The first 7 rows are patterns. Each new row is the sum of 2 different patterns, raised or lowered, with some noise. Before adding, each is slid sideways (what falls off one end comes back at the other) and multiplied by a number that may be negative. Names go in the order of the patterns.
Some rows, each with the names of its patterns after it:
[ 10  22 -10   6 -28 -15  -5  22 -34  -7  12 -13 -12  18 -10  13  -9 -16
 -13  -6  22 -29 -25  14 -10   3  -5  -7  -8  -7  -5  -7   4 -16  -5  12
   1 -17  -6   8  14   7   3  -4 -11]	Rinof
[ -1  -8   9   8 -11   1 -22 -10  -2   0  22 -16   7  21  21 -16   0  40
  15  19   0 -44   0   6  -6   6  -9   5  -9  16 -37   2 -39 -10   3   5
  10  11 -17  -4  32 -19   1 -15   9]	feba
[ -3 -12   0 -11 -14  12   8  25 -18  32   4   4  -9   7 -28  19  43  -5
 -16   7   9 -16  17  -7  -8   2 -12 -11   3  -1   5 -21 -26 -26   7   8
  11  -8  12  -6  19  17   3  35  -4]	vege
[  7 -35  17 -39   6  -9  -5  12  -3  11  -8   7  -3   5 -26 -29  -6  -4
  -2  11   6  -7  24  -7 -11 -23  26 -14  21 -34 -39  25 -12  -8  33  -1
  16  -8  -8 -12  27  -3 -23  -5 -25]	duvef
[  8   9 -22 -13  19   6   0 -11  14 -11  14  -4  -6  -6 -31  -2  16  18
 -13 -27   8  -3  -2   9  -7  25  11  22  -6   2  21 -36 -19  -5  -3 -28
  27 -37   9  29 -14 -14  12   9 -12]	Tofa
[ 19  33 -18   3  -8 -23  -7  11 -11  -5  -9 -21  16 -32  18  -3  10  -7
  23 -12   9  12  14  25 -11  -8  -8  -8  -1  -3  -3  26  11  -8   6 -12
  -1   0  -3  31  -7  13   2 -24   2]	Fip
[ 18  -4   7 -12  20 -28  -2  -3 -26 -23  21  -6  -4  15  34  31  -1  13
   5 -41 -13  21  11  13 -29 -23  -6 -13  -2  -1  15  -4 -16 -25 -14  15
   0 -23  -5  43  -5 -37 -25  -3 -19]	nofe

New rows. What belongs after each?
[ 24   4   1 -11   0   2   8   2   6  25   1   8  11 -14   1  15   3  12
 -10   3  -2 -10   9   7   5   0   1  15  -3   2  -5  17   3 -12   0  19
 -33  18  -6  14   7  23  -4  -8  29]	Rinof Fip
[ 10  14   0 -40 -16  -9  24  16  16 -12  25  25 -18   5 -11   8  -2   6
 -16 -16  30  -7 -20  56  22   4   4  -5  -2  31   7  -8   4 -14   2 -13
  19 -38   6   8   1   4 -13   2 -10]	Rinof duvef
[ -1   4   9 -21   0 -30  -5 -44 -37 -30  -6 -15  -1   3  -8  -5 -15 -24
 -47  -7 -41   7 -54 -51  33 -22 -37   7 -26  18 -13 -18 -22  11 -18 -46
 -17 -29   6 -44  -9 -56  -1 -24 -44]	duvef nofe
[ -1   3   4  35   2  10  23 -14   3   5  41 -15  17 -15 -31  14   9 -10
  14  -1  -2  11 -18   6  19  12 -13  16 -16  13  -3  22   0   1  -3  -2
   4   4   9   3  28   8   3  -6 -15]	duvef Fip
[-29 -42  10  -4  -3   6  35   0  -3   6 -23   4  -1   6  -3 -13 -10  -9
 -16   4 -21   4   4 -34 -26  -1   4 -15 -21 -48 -37   4  10  29 -13  -8
 -31  21  32 -12  30  -7 -21 -13 -26]	vege Tofa
[42 12 22 23 34 43 33 20 25 41 21 10 30 33 36 36 39  8 14 15 25 14 47 17
 10 42 29 29 34 29 -5 23  7 15 26 28 32 36  2 23 28 48 39  9 50]	Rinof nofe
[ 11   1  21  29 -10  -7  10  13 -40  43 -32  19  62  -2 -16  -2  35  -1
  29  43   2  -9  42  25  20  21  10  28  11  14   1  14 -38  19  21  20
  -8 -34  30  14  19  28   5  42  25]	Tofa Fip
[ 34  24  24  18 -37 -16   1  29 -28  25   0 -11  27  -2 -36 -15   7 -25
 -58  -6   9 -17 -10  60 -11   4 -25 -42  33  33 -10   0  11  -8 -29  17
  20   6   4 -20   3   6  14 -55   0]	Tofa nofe
[-24   2 -14 -36  -2 -42   6  -5   7 -17  -5 -11  -5  29  20  22 -37  11
 -10 -28   0  -2 -27  22  -6 -11   9 -10  -7 -31  13  39 -29  16  -8 -28
  -1  19  34 -24   2 -21 -18 -10  -7]	Rinof Fip
[ 20 -33   0  11  19  25  15  31  36   6  34  -1  23   1  53  -3  67  20
  15  27  19  -9  32  21 -25  12  -6  30  -5  12  43  12 -13  19   0  51
  38  21  21  -4  29  -5   3   6  44]	feba nofe
[-16 -29  -7 -31  13   3 -33  -9 -21 -34 -22  -7 -15  -7 -15 -23  -9 -34
 -23 -30  -3   2 -27 -39 -47 -13 -18   1 -13 -32 -15 -18   8   3  -2 -47
  29 -22 -26 -15  -5 -46  -2 -35 -18]	Rinof Fip
[-14 -28   0  30   3  -6  -4  -3  13  12  -4  -8  21  12   6 -20 -23   9
 -13  14  28   4  33  19  20  -1  37  11 -34  -2   0  21 -12   3 -32  10
  -9   6  13  15  15  -7  -4  -2  20]	duvef nofe
[-11 -25  -8 -25  11 -45   4 -37   0   2   3  14 -20  31  -7  -4   4  11
 -37 -25 -17  -1   5  13   4 -20  43   6 -22 -17  25 -11  24 -29 -33  28
  -5 -13  41   0   6  -6  -3 -11  25]	Rinof duvef
[ 16  18  16 -10  15   1 -19  -9   7  -8   4   6 -16   4  -9  12  25  26
   1   3  14  13   6  24  28 -16   7 -11   4  15  11   8   6  33  17   5
   1   5   9   9  35   3  17  15 -13]	Rinof Fip
[ 16 -28  37  -2  11  25  49   8  13  10  -8 -43 -33  10 -31   4  52  38
 -42   6 -32  62  56 -15  26  15 -29  -7  -8  25  36  28 -36   2  43  13
 -18   3  68   9  41  15  -8  13 -18]	duvef nofe
[-21  -7   3  -3 -28 -14  -7 -17   5 -19 -34 -14 -13 -17 -35 -18 -22 -29
  14 -45 -25 -70 -10 -20  -5   9  -2 -35 -13   9 -20   2 -44  12 -28 -19
 -16  -5 -40  -5 -40 -28 -27 -28   4]	feba Fip
[  3 -25  22 -29 -33 -27   4  24  -7 -17 -13  -2 -11 -33 -30 -23  -6 -13
 -26  34   2  -3 -20  15 -42  26  -4 -44   8  14 -11 -24   5   5 -12  21
   6 -51 -13  -6  -5 -19  -9 -20 -12]	feba Tofa
[-23  14  16 -27 -35  25   0   0  24  29  51  15  31   7 -29   8   4   1
  16 -21 -36  14 -32  11  23  10 -11  -2 -11 -17  21   8 -29  -8  53   4
 -31 -20  11 -15  25   3   6  -7   4]	Tofa nofe
[ 31  41  37 -11  -6 -10  35  52  -4   8  28   9   5  11  23  30  20  -3
   9  40   5 -24  33  46  20  14  37  12  27  14  20 -14  48  41   9  45
   5 -20  13  43 -31 -19   3   5  -4]	Rinof nofe
[  7  29  12 -13  11 -12   3  19   1  12  -7  38   6  -1  -7  19  26  -9
  13   9 -14   9 -11  18  13  -1 -12  20  17   0   5  -3  20  -8  33  -5
  -9  17 -13  22   4   8 -23  24   7]	Rinof duvef
[ -1  21  46  -2  17  13  26  47  -2  10  -7   9   5   3  26  36  23  34
  15   2  26  38  22   2  40   8 -20  28  -6  13  39  35 -28  11  39  27
  27  18  29   1  56  13  49  22 -11]	duvef Tofa
[-19  -2  26   1 -30  -6  26  10   4 -11 -36  -7 -17   2  -8  24 -10  17
  10   6 -32  19 -11   0 -56 -54  14 -22 -13  50   4  -6 -17 -23  10  32
   0  -8  -6 -24 -13 -27  22 -13   8]	duvef nofe
[ 36 -19   5  58  35  37 -16  -5  16  40 -33  -8  37   8  15  -9  10 -27
   5  17 -16  47   8  24  26  35 -13  18 -17 -37 -29 -28   7   4   7  37
  43 -20 -13 -27  59  14  32 -18 -32]	duvef nofe
[ 21  10 -17  -4 -11  12   8 -24   2   4  20 -41 -14 -22 -10  40  -9  -5
  -1  -6   0   8  24 -16  36  -9  26   0  -3 -24 -10  -8  23 -18 -25   2
  17  36 -28   8  12 -31  -6  -5   2]	feba duvef
[ 15  21   8 -12  10  19  -2  16  15  -4  19 -12  41  46 -14  18  -9 -25
   9  -2  29   1  27   6  27  12  10  65  17  53  -9   3   4  22   7   5
   3   9   7  17 -24   1  -7  25  16]	feba duvef
[-13 -21  -8  24   7 -16  26  62  -3 -20 -26   6  -9  24  34   8  13  37
 -38  13  27  12 -28  35  -1 -16  21  52  31   6  15  -1 -17 -29  46  18
  32 -27   9  -8   7  23  23  50  -6]	Fip nofe
[-10  -7 -10  15  -2   4  19   3 -29   4  -7   2   9   0  -4   1  -7   8
 -41  16 -13  -4  32  10 -32 -28  17 -10 -18  -1   4 -21   3  24  10   5
 -23  17  -1  10  -7  10 -22   5 -21]	Fip nofe
[-25 -30  24   2 -41  -9 -38  -5 -14 -16 -21 -33 -13 -28   0 -22  21  -5
 -33 -36   0 -41 -45  12   5 -15 -14  -2 -51 -10 -36 -21 -42  -9 -30 -16
  -3  -2 -58 -38 -44 -27 -45 -41 -30]	vege nofe
[-18  29  19   2   2  28 -29  35 -16 -28  14   1 -20  -4  11 -17 -24  11
   8 -22   0 -15 -13 -17   4  -1  11   3 -18  47   2 -33 -16  19  12  -6
 -11   0  -3  12 -26 -31  -6  20 -18]	Rinof Tofa
[ -9 -10  -9 -27   0  -5  11 -24 -19 -25   6  -6  -6 -26 -27 -22 -44  -3
 -25  -1  -4  10 -18 -16 -38 -12  19 -52 -12 -13 -23 -20   0 -22 -40  -2
 -19 -22  -6  -1 -16 -13   5 -21  14]	vege duvef
[  9 -22 -26 -33 -41 -11   2 -28 -51 -19 -26 -15 -38   9 -23 -19 -31 -36
 -22  17  16 -39 -21 -54 -33 -40 -37 -58 -15 -33 -83 -25 -75  -6  18 -18
 -37   1 -42  -6 -23  -1 -13  -2 -34]	feba Fip
[ 34  16  -5  25  -4 -14  -2   2  15 -15  21 -26  20  25  38  39  -9  13
  20 -27  19 -14  47  19  48 -10   8  27   5  26  17  44 -32  58   0  26
   6  -4  21  -4   9  10  14  19  43]	feba duvef
[  8  31   9  22  19   1  54  52 -20  25  18 -17 -23 -28  15   2   8  31
  24   1   3   8  35  54   5  41   7  14  -2   4  29  28  27  -8  12  33
  32 -12  17  50  32   8  22  -3  -1]	duvef nofe
[ 33  21  22  13  51   6  12  57  42   3  21  36   2   2 -10  18   9  -6
  58  43  15   5  -6  51  36  20  40  18  37  17  40  35  43  47 -19  12
  39  25 -36  46  32  51  40  28  -3]	Tofa nofe
[-21   0  14 -25  23  36  30 -10   6   5  20  18  24  21  31  19   4  17
   5  41  15 -15  -6  42  17 -46   6  23  28  48  19  -5  19   2  27  -5
  41  -2  42  27  59   8  12   9  -6]	feba nofe
[  8  12  68  13   7  43  43 -15  36  12  -2 -11 -16   9   3   8  50  10
 -17 -11  13  42  40  19  34  11  25  14  20  54  36  24  -6  19  26  11
 -15  27  64  23  38  33  -2  10  16]	vege nofe
[-16 -22 -28 -25 -17 -21 -23 -10 -30   3 -57  22 -14 -13 -16  14 -38  -1
  -7   4  16 -17 -16 -38  -6  -3 -29 -10  11   0 -21  -4 -21 -13  -4 -21
  23 -17  -9 -14 -29  -9   5   6 -35]	Rinof Fip
[ -6  -6 -18 -24  -9 -50  -4 -42 -14 -29   7 -24   4 -14  12  15  -4  13
 -14 -43 -25  -9  -9 -10 -33  -8  -6 -27 -10 -25  -3 -17 -27  -7 -28   5
 -11 -44 -13  23  10 -49 -26 -21 -39]	Fip nofe
[ -9 -22  24 -14  11  -7  18 -17   5  -6 -26 -23  32  14  15   8  22  16
   1   3   9 -49 -24  12 -18  11 -19 -14  -5  -5  11 -15   4 -26  -2 -44
 -17  13   6 -24  15  23 -39 -26 -11]	vege nofe
[-13 -16  10   7  10  -5 -19 -16  22  11  13  31  -2  -3 -37   6 -26 -15
  35   4   1 -46  43  -1   9  10  11 -31  25  31   3   7 -12  38 -32  13
 -16   1 -25  -1 -19 -12 -18 -19  -9]	vege Fip
[ -1  29 -12  67  18  63  13   7  25 -35 -20  19  11 -46  52 -27  32  29
  -3   1  15  13   9  18  36   0   2  28  -4  27  -9   5 -25  40   3 -32
 -10 -39   8  61  29  -8 -11  10  14]	feba Tofa
[  8  26  19   2  -4  16  25  34  10  13  42  -4  10  -5  -4 -11  37  15
  -9  -3  13   1  44  17  -3   8  20  15   8  30  24  59  17  54  27  -8
   4  17  10  35   0 -19  30   7  26]	feba nofe
[-18 -16 -12  12  -2  12 -35 -30 -25  -9 -10 -19 -30 -13  -2 -62  -9  16
   6   2  -3 -32 -27 -16 -44   8 -48 -14 -19   1 -45  12 -56 -58 -14   5
 -12 -15 -12 -31  12 -25 -15 -13  -3]	feba vege
[-18 -12 -67 -12 -16 -30  33 -11 -38 -10 -33  -3 -19  -2 -49  24  -8  23
   4 -23  -7 -36  -8  -5  -9 -46  -6 -16  -6 -23 -19  -5 -29  -8  12 -18
  10  -6 -20 -25 -34 -14 -18 -30 -26]	feba duvef
[ 44  31   0  19  36   5  41  21  74  10  39   6  48  21 -39  21  37  39
   9  33  -4  45  35  31  -1  41   5  10  47  12  -4  30  37 -26  -5 -34
  43  40 -18  63  33 -39   3 -19  44]	duvef nofe
[  4   8  -3  23  -5  -7  11   6  17 -27  13  -7  10 -24   6  35  14   9
  11   2   6   3  -5 -23  16   4   7  22  21 -14  23   3  -9 -31   6  -1
  12 -20   5  30 -12  -4  16  24  29]	duvef nofe
[  5 -10 -22  18  14  14 -21  20 -20  35  21 -17   4 -15 -20  10   5  -5
 -15  12 -19   1  22   1  36   2  38 -18  26   9 -20 -10 -11  -3 -31  24
 -30   8  17   7  10   9   9 -10   3]	duvef Tofa
[-29 -23 -15 -14 -30 -51 -12 -20 -52 -26 -28 -65 -22 -40 -22 -14 -18 -25
 -50 -20 -13 -43 -29 -27 -28 -26 -22 -50 -24 -31 -36  -1 -29 -61 -55  -5
 -31 -36 -30 -36 -43 -21 -20 -36 -43]	Rinof Fip
[ -9   0   9  -6 -21 -29 -21 -50 -28  10   7  -2 -53  20 -16 -17 -16 -16
 -20  13  42 -25 -26  10 -35 -47  -3 -23 -44   6 -56 -18   7 -26 -20 -23
 -32 -46  -2   1 -23 -33   6 -14   0]	vege Tofa
[ 20  40  23  18 -26   2 -18  -9  19  -1  -2  19 -34  12  38   3   9   6
  33  -1  -2  -6  33 -29  10 -18   6   3  36  17 -44  19  44  20 -11  23
  29  32  33  10 -19  17   9   5  11]	feba vege
[19 54 37 38 31 27 38 18 36 16 32 23 49 61 24 40 43 33 18 36 36 45 51 47
 -7 40 17 51 63  7 46 30 19 15 24 18 32 42 16 40 50 25 44 44 47]	feba duvef
[-17  -7 -30 -24 -25 -37 -30 -38 -35 -59 -27 -16 -45  -7 -27 -31 -30  -7
 -44  -9 -60 -50 -27   2 -30 -36 -41 -10 -32 -27  -7 -42 -52 -25 -32 -37
 -11 -35 -23 -43  -2  15 -44 -38 -52]	Rinof Tofa
[ 22 -15   8  22  20 -11  17   3  10  10  15   3 -10  16  -8  -3 -28  33
  -1 -16 -10   5   0  46  12   7  29   0   8   1   9  -7  34   5  54  23
  -1   6 -11  -3  22   8   2  21  14]	feba Fip
[-18 -35 -21 -23 -47 -48 -47 -25 -52 -50 -26 -24 -28 -41 -35 -51 -40 -35
 -39 -15 -51 -29 -29 -49 -38 -28 -11 -39 -30 -37 -54 -40 -24 -34 -43 -38
 -63 -30 -59 -11 -55 -28 -34 -27 -48]	Rinof Fip
[18 16 25 26 46 18 12  9 19 23 27 10 26 12 19 25  2 28  4 25 29 48 11 11
 32 27 34 21 13 31 25 37 16 23 47 14  7 24 11  1 33  0 45 38 21]	Tofa Fip
[ -4  11  12 -11  10 -14  26   2  -9   1   4  -1   0 -26 -23  18   6  -8
  20  20  -4  25  -2  31   5  12  16  -7   7 -14  10 -26  14 -11  -6 -13
   1  25  10  16  12  -5  -3   9 -38]	duvef Fip
[ 45  38  30   8 -11  14  -4  30  23  21  49  24   6  20  62   9  37  14
  38  35  13  -5  13  21  33  15  45  29  24   1  23  31  -4  18  29  22
  26  41  75  53  10  23  41  10   9]	Tofa nofe
[-20  25 -21  12  -9 -36 -17   0  28 -41 -24   1 -31  -8  -6 -18 -15 -20
 -24  -5 -21 -13 -10   8  -8  -5 -23   3  14   6  12 -16 -19  -1  12 -17
  -4 -28  -4  -6   5 -31 -21   3 -20]	Rinof Fip
[ -2  24 -11 -19  -1  17  13   1   7  -7  21  24  11  19  11  -4  23  22
  14  29   3  -9   0  17 -17  -5  16 -14 -11  20 -24  20   1   6  -1  11
  35 -25 -20  -1  12  -9   4   3  11]	Rinof vege
[  8   6 -33 -28 -42  -1 -10   0  35 -12  -2   3 -30  27  13   6   9   3
   3 -16   1   4  27   8 -26  -9  27   4 -51 -15  25  14   2  17 -30 -16
  -7   2  -7  29   3 -18  39  19 -36]	Rinof nofe
[-47  13   3   1  16  -3  27   9  33 -28  12  -9 -32  -5   7   8 -10  11
 -29  35  14  -3 -16  22   8  -8  20  20 -20  -8   3   3   6  -3  31 -18
  20  15  16  -6 -16  30  24  31  -4]	feba Tofa
[  4  24  16  -3  55 -24  26  30  15 -12  28  24  17  26  45  -9 -21  44
  34  18   2  42   5  36  19  17  21  -6  14  33  35  16  10  42  10  16
  21  16  38  35  32   6  20  19 -15]	vege Tofa
[-10  17  32  -6 -13  18   2  19   4 -17 -13  -3   6 -19 -14  26   1  15
  14   0  -5 -13  11 -18  12  -6   8  10  28 -18 -22  17  31  10   8  19
  -8  21  34  -3  21 -12  -5   7  26]	Rinof vege
[ 15  55  -7 -27  12  24   3   5  24  15  29  16  17  14  26   8  17  26
  25  47  37  -3   4  15  38  -7  23 -12 -14   6 -13  12  13  21   4  31
   9  16  10  -7  24  -1   1  17  28]	vege Fip
[ 33  11  43  -3  15   1   8  23  10  29   7  19   9  16  29  27  14  27
   6   8  26 -31  30  17  35   7  32 -18  18  67 -15  31  39 -14   4   7
  26  31  44 -22  42  22  20  30  14]	duvef Fip
[ 22  10  59  23  12  13  22 -35  12  22  13  13 -23   5  15  12  20  14
  26   9 -18 -13   9  18  22  -4   8  44 -14 -10 -12   9  13  30  -2  -5
  16  24  -4  29  14 -14   4  31  10]	Fip nofe
[-39 -37 -25 -20 -45 -33 -28 -31 -32 -42 -23  -2 -15 -56 -32   7 -24 -49
 -31 -37 -23 -28 -25 -41 -39 -37 -37 -38 -40 -31 -57 -25 -20 -45 -23 -22
 -52 -58 -32 -47 -43 -48  -4 -27 -53]	feba nofe
[  3 -26  -2 -24  -5 -39 -32  -6 -16 -39 -13 -14 -44 -44 -20 -37 -21  25
 -25 -16  -8 -20  -1 -16 -11 -30  11  -6  32  12 -25 -30 -30 -23 -13 -11
 -54 -11 -20 -28 -20 -12   1 -27 -16]	feba vege
[  3   4 -13 -25 -31  -2 -11   5  14 -13   3 -15  18 -32  -8  43   4 -11
 -33 -23  -8   6  12   6 -23   7  -9  15 -11 -17  -3 -26   2  -7   7 -17
  -7 -15   5 -33 -27  -5   8  -4  -3]	feba Fip
[-29 -35 -25 -18 -23 -23 -19 -26 -15   4  -4  10 -23 -23 -34 -28 -21 -47
  -9 -11   6 -54   5 -31   0  -1 -36 -28 -10 -18 -24 -38 -11 -13 -26 -31
 -26 -11 -18 -14 -35   4 -37   8 -38]	vege duvef
[ 16   1  31 -16  32 -17  29  19  15 -14  18 -22 -14  -3 -41  18  18  33
 -10  13 -15  34  17 -32  21   5 -17   6  -8  15 -17  20 -31   5  42   9
  13 -32  52 -14  45  19  16   2   3]	duvef Fip
[ 8 18 18 34 19 35 24  3  6 17 11  9 38 23  3 19 30  4 37 12  3 14 10 24
  4  5 31 -2  6  1 16 15 19 11 20 17 21 23 23 39  4 11 15 28 15]	Rinof vege
[  7  42  14 -35   1  54  25  24   9 -25  27  -3  13  14  37  17  10  25
  23  12  10   0  -6 -35  -8  -9   9 -18  51  15  -9  12  -4  39  27  17
  21  18  -1 -20  11  21  33  27   4]	duvef nofe
[  9   3  -6 -15 -25   3 -11  13 -12   3  26  14 -30  -8   7  -2  31  -7
   0 -11   8 -17   1  -1   0  -8  11   2 -11  11  28  23  20   3  13 -25
 -17  15  18  35 -28 -11 -13 -22   0]	Fip nofe
